The same things were measured in two ways. Each way mixes the same 10 hidden numbers, adds some noise and spreads widely along 6 directions of its own, which tell nothing about the thing.
Some things both ways: the first way, then the second way.
5 17 4 14 -1 2 -5 -21 5 0 3 -1 -4 -6 6 -16 -18 3 9 -8 -10 0 2 -14 1
8 13 7 3 -15 -3 -11 11 -13 5 0 3 -13 -8 0 -2 -23 15 -1 -15 -4 21 0

-2 13 15 4 -18 -2 -5 5 -9 12 16 -10 -14 -4 13 -22 -25 25 -14 4 12 -11
 -11 -12 -1
1 -13 -3 1 6 -19 7 9 7 -2 0 -4 7 0 -5 -4 0 1 3 5 -9 5 -13

24 -4 10 26 11 -1 -8 -22 10 -6 25 -4 -30 0 2 6 1 -3 -5 4 -37 -4 -14 -10
 12
3 -4 -6 -10 7 8 13 0 -1 11 -5 -20 -6 7 14 4 4 -13 8 3 0 7 -17

4 9 2 -10 -7 4 5 -8 -1 14 1 -4 -5 -4 -2 -7 -4 -2 -7 10 -1 -4 -6 -5 -2
1 8 4 0 -3 22 2 3 -10 -11 -3 4 0 2 3 7 8 10 1 16 -3 -15 9

5 4 6 4 -13 8 1 -7 -9 12 13 -7 3 3 -3 -8 1 2 -6 1 2 -3 -6 0 11
-12 3 -3 -16 8 19 6 3 -3 5 -9 -1 -4 8 13 -5 4 1 -4 13 -3 -9 0

14 14 2 5 5 -6 -10 -23 7 13 10 -7 -10 -7 1 7 -13 -9 2 -7 -15 10 4 -1 11
8 -5 0 4 -2 11 -15 5 1 -12 -3 5 -4 -8 -7 1 1 -7 -3 15 0 1 13

-8 19 7 4 6 17 -14 8 9 -5 -11 -4 13 -2 -4 -16 -1 -16 3 -1 -4 13 21 -5 5
7 8 -9 8 -9 -5 1 4 3 11 11 9 4 5 5 6 -5 16 14 -1 2 2 -3

5 5 3 -2 -8 -2 -5 0 1 -3 6 -8 -13 4 4 -11 2 -7 -5 4 0 1 6 -4 16
-8 -17 1 -5 2 22 -15 8 11 -2 -4 10 9 -13 -6 -9 15 -4 -4 26 6 -21 28

16 1 25 22 4 27 -13 -6 5 -4 6 -13 4 4 -23 8 20 -6 4 -4 -11 4 11 -3 18
14 -2 0 6 3 -11 9 -4 0 4 7 8 5 -8 7 -7 -2 17 6 -11 11 10 3

-2 15 2 7 -7 7 -6 7 -5 1 -2 -2 1 -3 1 -23 -1 -2 -17 7 5 -6 7 -7 5
5 1 -9 -1 4 11 -7 1 5 0 -7 10 5 9 1 6 -6 -18 3 14 -14 8 -6

10 13 20 -12 4 11 -3 -12 3 24 28 -24 3 2 -17 1 -11 -2 13 -4 -5 8 14 -8 0
-2 13 3 11 19 6 9 2 -8 -6 7 9 23 6 0 0 3 -2 3 19 -11 -17 -4

8 -3 11 -1 -7 15 17 -12 11 21 11 1 9 4 -14 -1 -17 -6 7 -2 -11 -6 0 -12
 10
-20 -14 11 -7 -3 17 -2 11 -13 -2 -20 -6 -12 -15 2 -15 -7 12 -16 2 -10 -2
 9

13 6 2 2 5 -6 -3 -20 9 17 21 -5 -14 -2 3 -1 -15 1 -4 -9 -10 -5 -4 -11 -2
-3 -10 -6 -5 4 -12 5 17 -3 9 8 -13 -3 -12 4 1 4 14 7 11 -4 -11 -2

3 4 10 1 0 -9 -9 0 6 9 19 -7 -6 -3 6 -5 -11 4 -6 0 -13 -8 -9 -5 7
11 -18 8 6 -10 3 -4 5 -10 -14 -3 -6 -7 -27 1 1 -17 12 1 -4 16 -1 11

6 12 9 1 1 1 -2 -10 6 10 2 -5 -1 -1 -2 -10 -7 -2 8 0 -5 -3 3 -5 -7
11 16 3 15 0 20 -1 0 -15 -12 -1 10 7 5 1 4 -2 5 6 15 -1 -2 13

10 5 7 -2 6 5 -11 -4 -4 2 17 -12 -12 -1 -2 -3 10 -6 -10 8 -10 -2 -3 -10
 4
-11 3 0 -1 16 29 -1 0 -6 -3 4 -5 1 -6 7 0 19 -6 -8 22 -1 -30 10

0 9 1 7 -4 5 -23 5 -13 1 3 -3 -7 -8 9 -10 9 -2 -30 12 8 -6 -5 -6 10
0 -6 -10 -7 0 8 -12 2 1 10 13 -3 -20 -15 11 3 5 9 -2 2 13 -21 11

3 5 5 2 -8 4 6 0 8 21 0 8 -16 0 5 -5 -19 -6 -20 6 6 0 2 1 3
16 5 -7 -1 -11 -6 6 2 6 0 8 -5 -2 6 9 11 0 12 17 9 11 1 -3

9 15 9 3 6 3 -17 -14 -6 6 15 -19 6 -7 -5 2 0 2 7 -3 -15 6 -4 -7 6
14 17 -2 3 8 8 13 2 -17 -1 6 -1 1 9 8 12 -2 5 11 3 -2 1 -8

-1 0 22 -1 -18 24 2 10 -7 6 12 -14 -10 3 -6 -6 -4 11 -14 7 7 4 -6 -5 11
1 22 18 16 0 6 13 -11 5 -30 17 -2 10 -4 0 -4 -1 17 -15 -15 26 -6 -8

0 15 14 -1 -17 -6 -2 9 -6 8 1 -4 -30 -2 14 -22 -21 13 -21 20 17 -10 -3
 -12 -6
18 -10 2 0 -2 -23 7 6 12 -4 7 8 17 1 -9 5 8 5 15 10 -4 -3 -7

10 19 5 13 -3 -27 -33 -5 -10 15 -3 -13 18 -13 0 3 3 12 -6 -11 8 -23 -9 3
 10
17 -32 -11 9 18 -9 -2 -6 2 -11 -11 2 2 -7 -5 -1 7 -24 2 19 -17 10 -2

-2 13 -1 0 0 -1 -3 0 6 16 -14 3 17 3 1 0 -3 -22 8 -4 -3 7 11 10 9
1 -4 -5 -10 0 9 6 1 5 -3 -16 -6 1 18 6 4 -1 -16 5 20 -12 3 -13

-1 15 1 9 2 7 -3 -4 -5 9 -9 3 17 -1 -1 -11 -5 -14 1 1 -5 -2 6 -6 2
-4 12 5 -5 -1 8 5 5 -12 -4 11 6 -11 -13 9 -3 6 37 -9 -7 12 -15 14

9 7 -5 7 15 20 7 -19 16 7 3 7 -8 -2 -6 -8 -6 -10 -10 -11 -18 2 2 -11 -14
6 5 -15 4 -6 -10 3 22 -2 -2 2 -11 -2 6 -3 16 -9 2 13 13 -19 19 -18

10 9 13 8 7 16 -3 -15 7 12 13 -5 -14 3 -3 4 -17 -12 2 -2 -13 15 11 -11
 10
13 17 9 8 -3 -9 2 4 0 -11 13 -5 4 0 -4 5 -14 0 0 -12 9 10 -16

2 7 0 2 0 -10 -6 8 7 -5 -10 6 -17 4 6 -27 -1 -6 -13 10 8 -26 7 -21 -8
-7 4 16 18 5 -2 1 -2 11 -14 14 -4 20 -15 -9 -4 2 -6 -13 -1 -4 -14 -15

2 3 19 -13 -7 26 16 10 8 30 18 -6 -4 1 -22 -7 -18 -2 -23 10 6 -4 11 -13
 4
8 -1 1 -4 -10 0 0 6 -13 8 -3 -2 -7 -14 13 4 -20 11 8 -1 -4 3 0

6 -2 13 15 -7 4 14 -4 11 13 2 12 -6 12 0 -11 -6 -13 0 10 -6 -11 4 0 2
0 -7 4 -5 1 6 10 -2 2 -5 -7 13 8 0 6 -10 2 18 0 5 11 -7 12

Other things, the second way, with their names:
k_83: -3 1 -1 -10 -13 -2 -8 11 16 -4 -7 2 0 4 -5 1 -11 -6 -3 5 -9 15 -12
k_40: -7 12 -7 7 16 11 4 5 -6 5 14 -16 -4 -1 5 3 15 -2 -4 8 -5 -11 -8
k_218: -4 -13 1 -7 6 -8 12 3 13 -20 2 15 13 -7 -3 -10 20 25 -5 18 7 -18 13
k_344: 7 13 8 -11 -19 -10 -1 3 -7 12 4 -10 -20 -18 22 -1 -28 20 -2 -21 5 15 -10
k_827: 3 0 8 10 3 -7 10 0 4 -7 3 9 18 2 -7 -1 -5 2 0 -9 -4 3 -16
k_930: -15 -2 -5 -8 14 1 0 4 11 0 1 2 6 0 5 -12 11 -2 -9 26 -12 -15 1
k_851: -1 -6 0 14 7 7 8 0 14 -30 -4 28 33 13 -18 1 14 2 0 24 -7 -13 4
k_531: 24 -6 8 -7 -18 3 -5 5 -9 -3 -21 14 1 -7 1 1 -20 0 11 4 -8 27 9
k_841: 6 2 -2 9 -3 19 0 -3 2 -2 -7 11 12 9 -2 6 -1 -9 6 5 -4 6 -1
k_348: -1 8 21 -6 2 -2 18 -2 0 -5 -1 -15 0 -2 4 -9 -5 1 -12 -25 6 13 -26
k_392: -1 -28 -10 -2 5 -3 -2 12 4 -4 -9 3 3 -13 -5 -5 10 4 3 24 -9 -3 14
k_887: 8 -12 -9 25 9 2 -7 3 6 -11 9 12 13 -2 -16 1 15 0 5 12 4 -6 11
k_297: 20 -5 11 -4 -14 -13 13 4 2 -5 -7 -10 8 1 1 12 -10 -6 15 1 -9 11 -23
k_104: 9 0 -7 20 17 -32 8 -1 17 -6 30 16 31 0 -6 -2 -3 10 10 4 12 -17 -9
k_971: -1 14 -1 -5 0 10 15 6 4 -12 4 -5 6 11 4 11 -15 0 0 -9 12 6 -22
k_339: 17 -17 -6 6 -4 1 -8 13 -10 -4 -1 -6 -6 -15 -4 7 -1 4 14 16 5 -1 17
k_728: -12 3 13 -19 -19 -9 12 9 2 9 9 -11 -12 -12 13 3 -18 31 -5 -29 11 -15 -21
k_736: 23 -22 -16 17 5 -16 10 10 4 -10 -3 19 23 -3 -11 0 18 16 23 28 -5 15 20
k_713: -2 2 7 -2 6 6 7 4 -3 -7 -7 -13 2 -2 3 -2 -3 -11 -6 6 -12 8 -14
k_797: 10 4 9 -12 -3 -8 10 1 1 -4 -7 6 6 10 1 7 -14 -8 3 -5 -14 7 -26
k_803: -8 10 3 -14 -11 -10 12 -5 8 16 5 -15 -10 8 22 1 -8 8 0 -10 -5 -8 -31
k_909: -11 -7 5 -11 0 0 11 6 5 -11 3 1 2 -3 2 1 -1 18 -6 0 9 -25 -7
k_701: 7 -2 11 3 -1 5 -2 -2 -1 -9 -14 14 12 -3 -5 -6 -7 -8 -5 4 -16 13 -2
k_523: 8 6 -5 6 16 -12 22 -9 13 -8 7 -15 14 10 11 0 5 -13 3 7 -1 12 -29
k_901: 3 -18 -13 -1 12 -10 2 8 17 -10 -4 12 15 6 -9 -1 6 -11 4 21 -11 5 -5
k_117: -2 4 9 3 7 6 -13 4 -7 -5 6 9 -1 -18 -2 -7 -11 2 -14 -2 -1 -7 6
k_72: -6 0 -4 -11 14 -2 7 6 6 1 10 6 6 -5 5 -4 6 8 -5 2 4 -11 -3
k_831: 6 3 7 4 -17 -1 -6 24 -27 6 2 7 -6 -14 -2 5 -28 34 13 -6 3 -5 14
k_767: -15 4 0 -1 -11 10 12 5 2 -1 2 10 5 6 6 1 -2 34 2 -1 9 -21 1
k_972: 17 -13 15 -12 -13 -5 -9 4 2 0 -8 19 5 -17 -3 -7 -5 9 3 6 -1 1 18
k_268: -17 7 1 11 6 18 9 -1 0 -7 -1 -7 5 4 3 -7 17 8 -9 12 -6 -8 -1
k_32: -16 -5 -10 4 14 -3 17 0 15 -2 11 4 16 1 3 -3 31 19 -2 16 -8 -24 -5
k_959: 5 4 -10 15 5 6 3 -5 12 -6 10 -16 4 13 2 12 0 -19 6 6 10 -3 -20
k_975: 17 10 3 -5 -6 6 -2 10 -17 10 -5 3 2 1 9 7 -24 -2 17 8 -3 8 3
k_337: -2 -19 -3 1 -4 -4 -7 5 7 -5 8 1 -8 -22 -2 -1 19 18 -5 11 0 -21 14
k_528: 12 4 -3 9 -1 26 -4 2 -7 -10 -2 6 3 1 -1 3 20 4 7 27 6 -5 28
k_781: -9 -6 -4 -7 -2 5 1 -5 17 1 -8 3 0 4 8 -5 -1 -5 -8 2 -7 5 -12
k_562: -5 -19 -6 -3 5 4 -5 2 12 -1 -1 3 1 -10 0 -7 14 1 -3 19 1 -13 12
k_79: -10 46 11 0 -1 47 5 -7 -18 7 3 -9 -8 13 21 -1 11 7 -8 6 2 -11 5
k_322: 8 17 3 7 -3 13 -5 -9 -6 7 -1 -6 -6 -4 14 2 -17 -13 -3 -7 -8 17 -12
k_551: -2 -19 1 -10 2 -1 -17 -1 -4 4 -8 6 -22 -17 3 -5 -8 -5 -15 -6 -14 -5 -1
k_152: 1 -8 -8 -10 -7 0 -7 11 -3 29 -6 -1 -8 1 9 2 -14 -4 14 1 -11 5 -6
k_126: -18 12 6 3 2 16 -3 -4 3 -7 10 -6 -10 -9 7 -10 12 15 -21 2 7 -19 5
k_515: 19 -7 -5 16 4 -4 4 -7 8 -10 -6 11 24 10 -2 1 -10 -16 17 20 0 10 -2
k_734: -2 -13 -5 -4 11 -7 16 2 10 -9 0 2 8 3 -2 0 22 8 -1 10 -8 -7 -9
k_978: 13 3 11 -7 -1 5 -10 8 -11 -1 -4 -2 -5 -14 2 -3 -7 -7 0 12 -5 4 10
k_282: -16 -12 -4 -3 4 5 -1 5 9 8 1 -13 -3 -6 3 -2 7 -8 -6 7 -10 -12 -13
k_619: 0 3 7 -15 -10 4 -2 -3 0 5 -7 -4 -14 0 15 -6 -18 5 -3 -5 10 0 -4
k_832: 4 -25 -9 11 11 -13 9 8 5 -10 -1 8 13 -1 -12 -1 6 7 6 8 -3 -2 -2
k_148: 6 -6 9 -6 -8 -2 -4 6 -5 -5 -6 5 -4 -18 3 -1 -17 6 -5 -6 -6 7 -1
k_687: -3 3 -1 13 13 26 -3 -6 -4 -26 -13 11 11 8 -4 0 -3 -19 -10 23 -14 -2 1
k_780: -11 7 3 -11 7 -1 9 -3 15 -5 1 -5 2 10 6 -7 -2 -6 -12 -1 1 -1 -22
k_524: 1 -5 4 1 -2 19 -16 1 -6 -5 -7 9 -11 -13 0 -9 -1 3 -10 7 4 -2 22
k_826: -2 7 18 -5 -9 8 -10 11 -14 -12 -6 0 -7 -12 0 -6 -21 11 -8 7 5 -10 13
k_639: 29 -2 8 1 -11 -13 0 9 -8 -14 0 14 5 -16 -3 5 -30 14 10 -11 13 22 5
k_862: 2 0 9 -17 -13 -5 -10 6 3 10 -2 -7 -16 -10 8 -5 -10 2 -5 -2 -2 2 -3
k_92: 10 11 -7 6 -17 14 1 -7 0 -2 8 18 -4 -2 14 7 1 34 8 0 20 -8 19
k_833: 8 -24 20 -23 -13 7 -8 10 0 -23 -28 15 -1 -21 -9 -11 3 6 -11 21 -9 3 26
k_723: 0 10 -4 -15 -6 -16 -1 14 -1 25 9 -10 -11 -8 17 -1 -28 9 5 -13 -1 13 -17
k_256: 3 8 -7 -1 4 3 6 5 1 11 1 2 11 10 7 4 -1 -3 14 15 -9 -1 -7
k_64: 1 11 -8 7 4 14 -2 -5 -7 3 -7 -3 -5 13 10 4 -15 -15 1 6 -12 10 -13
k_811: 8 -10 1 -15 -4 -4 2 11 -1 12 -13 -8 0 2 4 5 -10 -15 12 11 -19 10 -14
k_812: 0 -16 -2 -5 -9 -1 -19 10 13 3 3 2 -9 -18 -7 0 4 0 -5 3 -2 -5 6
k_140: 2 -7 -4 -19 16 -10 -2 16 -10 25 -6 -15 -11 0 7 -9 0 -15 6 15 -19 8 -6
k_800: -14 19 1 10 20 12 18 -7 6 -9 19 -1 17 7 5 -7 27 13 -9 8 9 -25 -3
k_443: 2 -42 -11 4 14 -2 -16 9 18 -17 -6 16 8 -19 -20 -9 20 -10 -7 28 -2 -8 24
k_809: -6 -2 9 -10 0 -7 10 9 9 -5 15 3 7 -11 0 -5 22 29 -3 9 10 -29 8
k_205: 15 17 3 0 -2 0 -12 1 1 -5 2 -9 -11 -5 4 -1 -10 -16 -6 2 -3 27 -8
k_422: -1 -10 -11 -11 10 -26 3 14 6 16 0 1 3 -1 5 -8 -1 2 8 15 -21 6 -9
k_309: 15 -31 -8 7 6 -29 -7 20 4 -6 12 3 2 -26 -16 0 4 11 8 7 4 0 11
k_557: -3 4 11 -1 7 0 7 -3 4 -14 12 -1 3 -14 3 -10 20 18 -13 8 8 -22 7
k_407: 0 2 10 -16 -14 -4 -4 9 2 9 1 -13 -11 -10 7 3 -10 1 -1 -2 -4 -4 -12
k_519: 33 5 -12 1 -5 8 -12 -1 -3 4 -2 16 3 3 5 16 -2 -15 22 25 -9 11 13
k_17: -13 14 1 -11 -2 7 8 12 -10 11 -1 -17 -9 1 16 -3 -12 12 -1 2 -4 1 -10
k_986: -5 5 3 -9 -3 -12 11 11 3 20 7 -11 5 1 11 -4 -10 12 10 -3 1 -4 -16
k_895: -4 -17 6 -4 6 -20 6 10 12 5 5 1 11 -11 -8 -9 11 5 -2 -1 -10 -3 -11
k_582: -14 1 -10 -5 14 16 1 13 1 -1 3 19 14 9 -3 0 8 9 2 23 -1 -26 12
k_274: -2 1 1 3 -8 11 -12 9 -9 16 5 6 -11 -12 1 -5 14 22 1 4 -2 -11 22
k_807: 5 20 3 -8 -27 7 -7 -1 -3 22 -1 1 -14 6 18 9 -30 6 9 -14 -2 6 -15
k_61: 20 -1 3 -11 -5 -2 -5 14 -11 11 -9 -6 -5 -7 4 8 -25 -18 13 0 -12 24 -10
k_401: 1 4 -2 10 12 -1 5 -12 14 -19 6 25 21 10 -3 -5 5 3 -5 11 0 -12 -2
k_181: 1 -15 3 -15 3 -15 0 9 -5 9 -3 9 -3 -12 5 -9 -9 13 2 2 -7 -8 3
k_576: 3 0 17 -19 -2 3 5 2 0 -12 -18 8 5 -3 3 -5 -18 -9 -11 -2 -13 15 -13
k_810: 4 -32 1 3 6 1 -8 -2 9 -12 -10 16 7 -14 -11 -7 9 -6 -6 11 -4 -6 12
k_777: -4 18 10 -1 9 4 -3 -1 -8 -1 7 -5 -8 -17 10 -7 -21 -5 -21 -21 -4 11 -16
k_762: 9 -11 -12 -11 2 1 -4 13 -1 6 -9 -2 -2 12 0 11 -6 -16 17 22 -10 0 -5

Some of these things the first way, each followed by its name:
-8 12 13 11 -15 5 3 12 -9 9 13 -2 -14 3 15 -22 -24 6 -17 10 4 1 1 -5 5 => k_780
8 22 10 14 4 -2 -22 -9 6 -13 16 -25 1 -14 -2 -1 3 6 9 -11 -31 21 0 10 19 => k_781
-1 21 7 -1 -2 -14 -19 -5 -3 -2 16 -21 -2 -3 9 -15 -5 8 13 -7 -7 2 1 -3 2 => k_975
-3 5 27 3 -6 18 1 9 5 -2 27 -15 -27 5 4 -20 -18 9 -7 7 -6 8 3 -14 1 => k_986
-8 21 12 1 -12 -12 -15 19 -16 1 -2 -14 -8 -3 15 -22 -11 16 -10 8 13 -6
 -4 -5 -3 => k_557
3 15 2 12 1 -11 -10 0 -6 -7 10 -3 -14 1 12 -24 -13 -1 -7 5 -6 -13 1 -19
 4 => k_61
0 0 5 1 0 30 8 -5 -2 8 10 2 4 9 -8 -15 14 -21 -6 9 0 6 13 -6 -1 => k_582
11 4 9 6 -9 11 5 -13 3 6 -2 5 -24 -4 0 -14 -17 2 -15 13 5 -12 -1 -24 2 => k_274
3 8 8 4 -9 -2 -3 1 -1 0 14 -7 -17 0 6 -25 -5 10 -12 5 4 -12 -3 -10 -4 => k_256
2 2 -3 -11 2 13 9 -20 13 26 -5 9 21 5 -10 -6 -8 -27 17 -7 -1 -4 15 -10
 -1 => k_831
14 26 8 0 -1 -17 -11 -20 6 9 10 -22 12 -10 -10 3 -16 3 26 -15 -18 4 9 -2
 19 => k_701
8 6 5 15 15 6 -4 -7 8 18 1 12 -8 6 2 -2 -16 -22 -11 0 -5 -6 13 -16 0 => k_309
6 5 2 -2 -11 0 -2 -5 -1 9 -8 -2 -5 0 -1 -2 -4 -1 -5 1 8 -8 -1 -5 8 => k_528
-3 16 -6 -18 -31 -25 6 5 -14 30 -7 -1 -3 -3 17 -17 -34 9 -13 1 35 -18 -2
 -7 10 => k_809
2 9 13 7 -2 16 4 7 -2 9 -2 2 -5 0 -7 -9 -8 -5 -15 16 -4 -3 2 -9 1 => k_734
9 12 0 6 -2 2 -8 -7 1 -2 5 -1 -26 -9 6 -10 -11 -3 -24 10 -4 0 0 -15 12 => k_812
4 -6 -7 7 -6 14 8 3 -4 21 -17 24 3 9 -4 -16 -2 -19 -28 8 25 -33 7 -26 0 => k_40
-3 9 -2 6 -15 -3 6 8 -13 19 4 7 2 5 6 -24 -16 -5 -24 9 18 -21 6 -12 8 => k_72
2 16 -6 16 6 -23 5 -2 10 6 -6 19 -8 2 14 -28 -21 -13 -8 9 -11 -23 6 -14
 -9 => k_148
12 18 13 5 17 -1 -4 -20 12 16 28 -15 -1 -6 -7 4 -12 -6 13 -5 -35 13 3 1
 -4 => k_687
11 14 4 22 5 -2 3 -9 7 13 0 9 -19 5 5 -6 -31 -9 -12 -7 -3 -1 14 -13 4 => k_205
17 -3 0 -4 -13 12 8 -20 1 12 -4 -3 -1 2 -17 4 5 -6 3 -3 6 -8 1 -10 17 => k_79
0 1 0 6 -2 12 -14 9 -1 -15 -10 1 -2 0 0 -19 23 -4 -19 8 4 -14 -3 -12 4 => k_282
3 -1 11 2 -10 24 -1 3 -1 16 -9 7 1 1 -9 -8 -1 -10 -21 11 19 -15 7 -16 8 => k_887
-2 4 3 -4 -7 11 6 3 -5 28 1 8 -1 4 3 -8 -15 -16 -18 11 14 -2 8 -6 6 => k_762
1 17 5 -2 -16 -4 -17 0 -10 -3 0 -20 13 -8 -4 -14 4 12 7 -2 7 -9 -2 -7 17 => k_827
-1 17 7 -13 -34 -15 8 15 -15 24 -10 -4 -5 0 3 -20 -27 9 -16 15 37 -20 9
 -7 14 => k_972
-4 15 24 6 7 16 -7 4 5 10 22 -13 1 -5 -3 -6 -24 0 1 6 -22 13 4 -11 4 => k_832
-4 7 23 5 -12 -3 -2 15 7 11 11 -5 -11 7 5 -21 -9 9 -11 6 12 -12 5 1 -6 => k_515
3 6 9 4 -12 16 -11 -1 -8 6 -5 -10 13 -1 -10 -1 11 -2 -3 -3 11 -2 5 -2 17 => k_524
-9 9 -2 -11 -17 7 -1 10 -8 3 0 -3 4 -4 5 -18 -4 -1 -16 10 5 -3 -4 -7 15 => k_728
6 13 11 6 -8 -1 -1 -4 7 12 0 -10 6 -1 -10 -7 -9 11 5 -14 1 -10 2 0 1 => k_736
-1 3 16 -8 -14 22 -3 -3 -10 9 12 -18 -4 5 -1 -8 13 7 2 -1 12 9 -5 1 -4 => k_826
-7 6 10 14 -8 -12 13 23 7 26 -4 20 -8 12 10 -23 -36 -4 -25 4 16 -27 12
 -9 -4 => k_523
9 0 11 -8 -16 11 -15 -3 -12 10 18 -23 -11 -8 -4 4 7 24 -20 -3 13 -6 -21
 -6 9 => k_339
12 8 18 -4 2 25 7 -5 12 16 17 -14 -6 -6 -25 5 -8 0 -12 3 -14 9 7 -7 5 => k_32
10 12 0 13 1 0 -3 -9 -4 15 12 -3 11 1 -11 -9 -13 -6 -7 -9 -2 -15 13 -16
 15 => k_777
7 10 14 6 -6 1 -6 2 -2 11 3 -3 -5 -4 -4 -6 -5 -3 -13 16 0 -10 2 -8 11 => k_810
3 25 -10 3 3 -18 -24 -18 12 -7 -10 -8 8 -14 8 -8 4 -10 14 -12 -14 7 7 8
 13 => k_807
3 8 -13 8 -12 -2 17 -10 9 12 -11 20 -13 3 10 -21 -22 -13 -15 -1 6 -9 7
 -6 5 => k_83
9 6 0 12 15 6 -9 -8 11 -13 -9 5 -20 4 3 -6 14 -22 -3 6 -16 5 8 -7 -2 => k_407
-1 14 4 -13 -19 -2 12 0 0 22 -1 -3 4 -2 -1 -18 -16 2 -3 7 10 -6 4 0 0 => k_851
-4 18 1 -11 -19 -8 -12 7 -3 19 -11 -8 14 -9 3 -8 -8 6 -9 -4 21 -5 4 7 12 => k_803
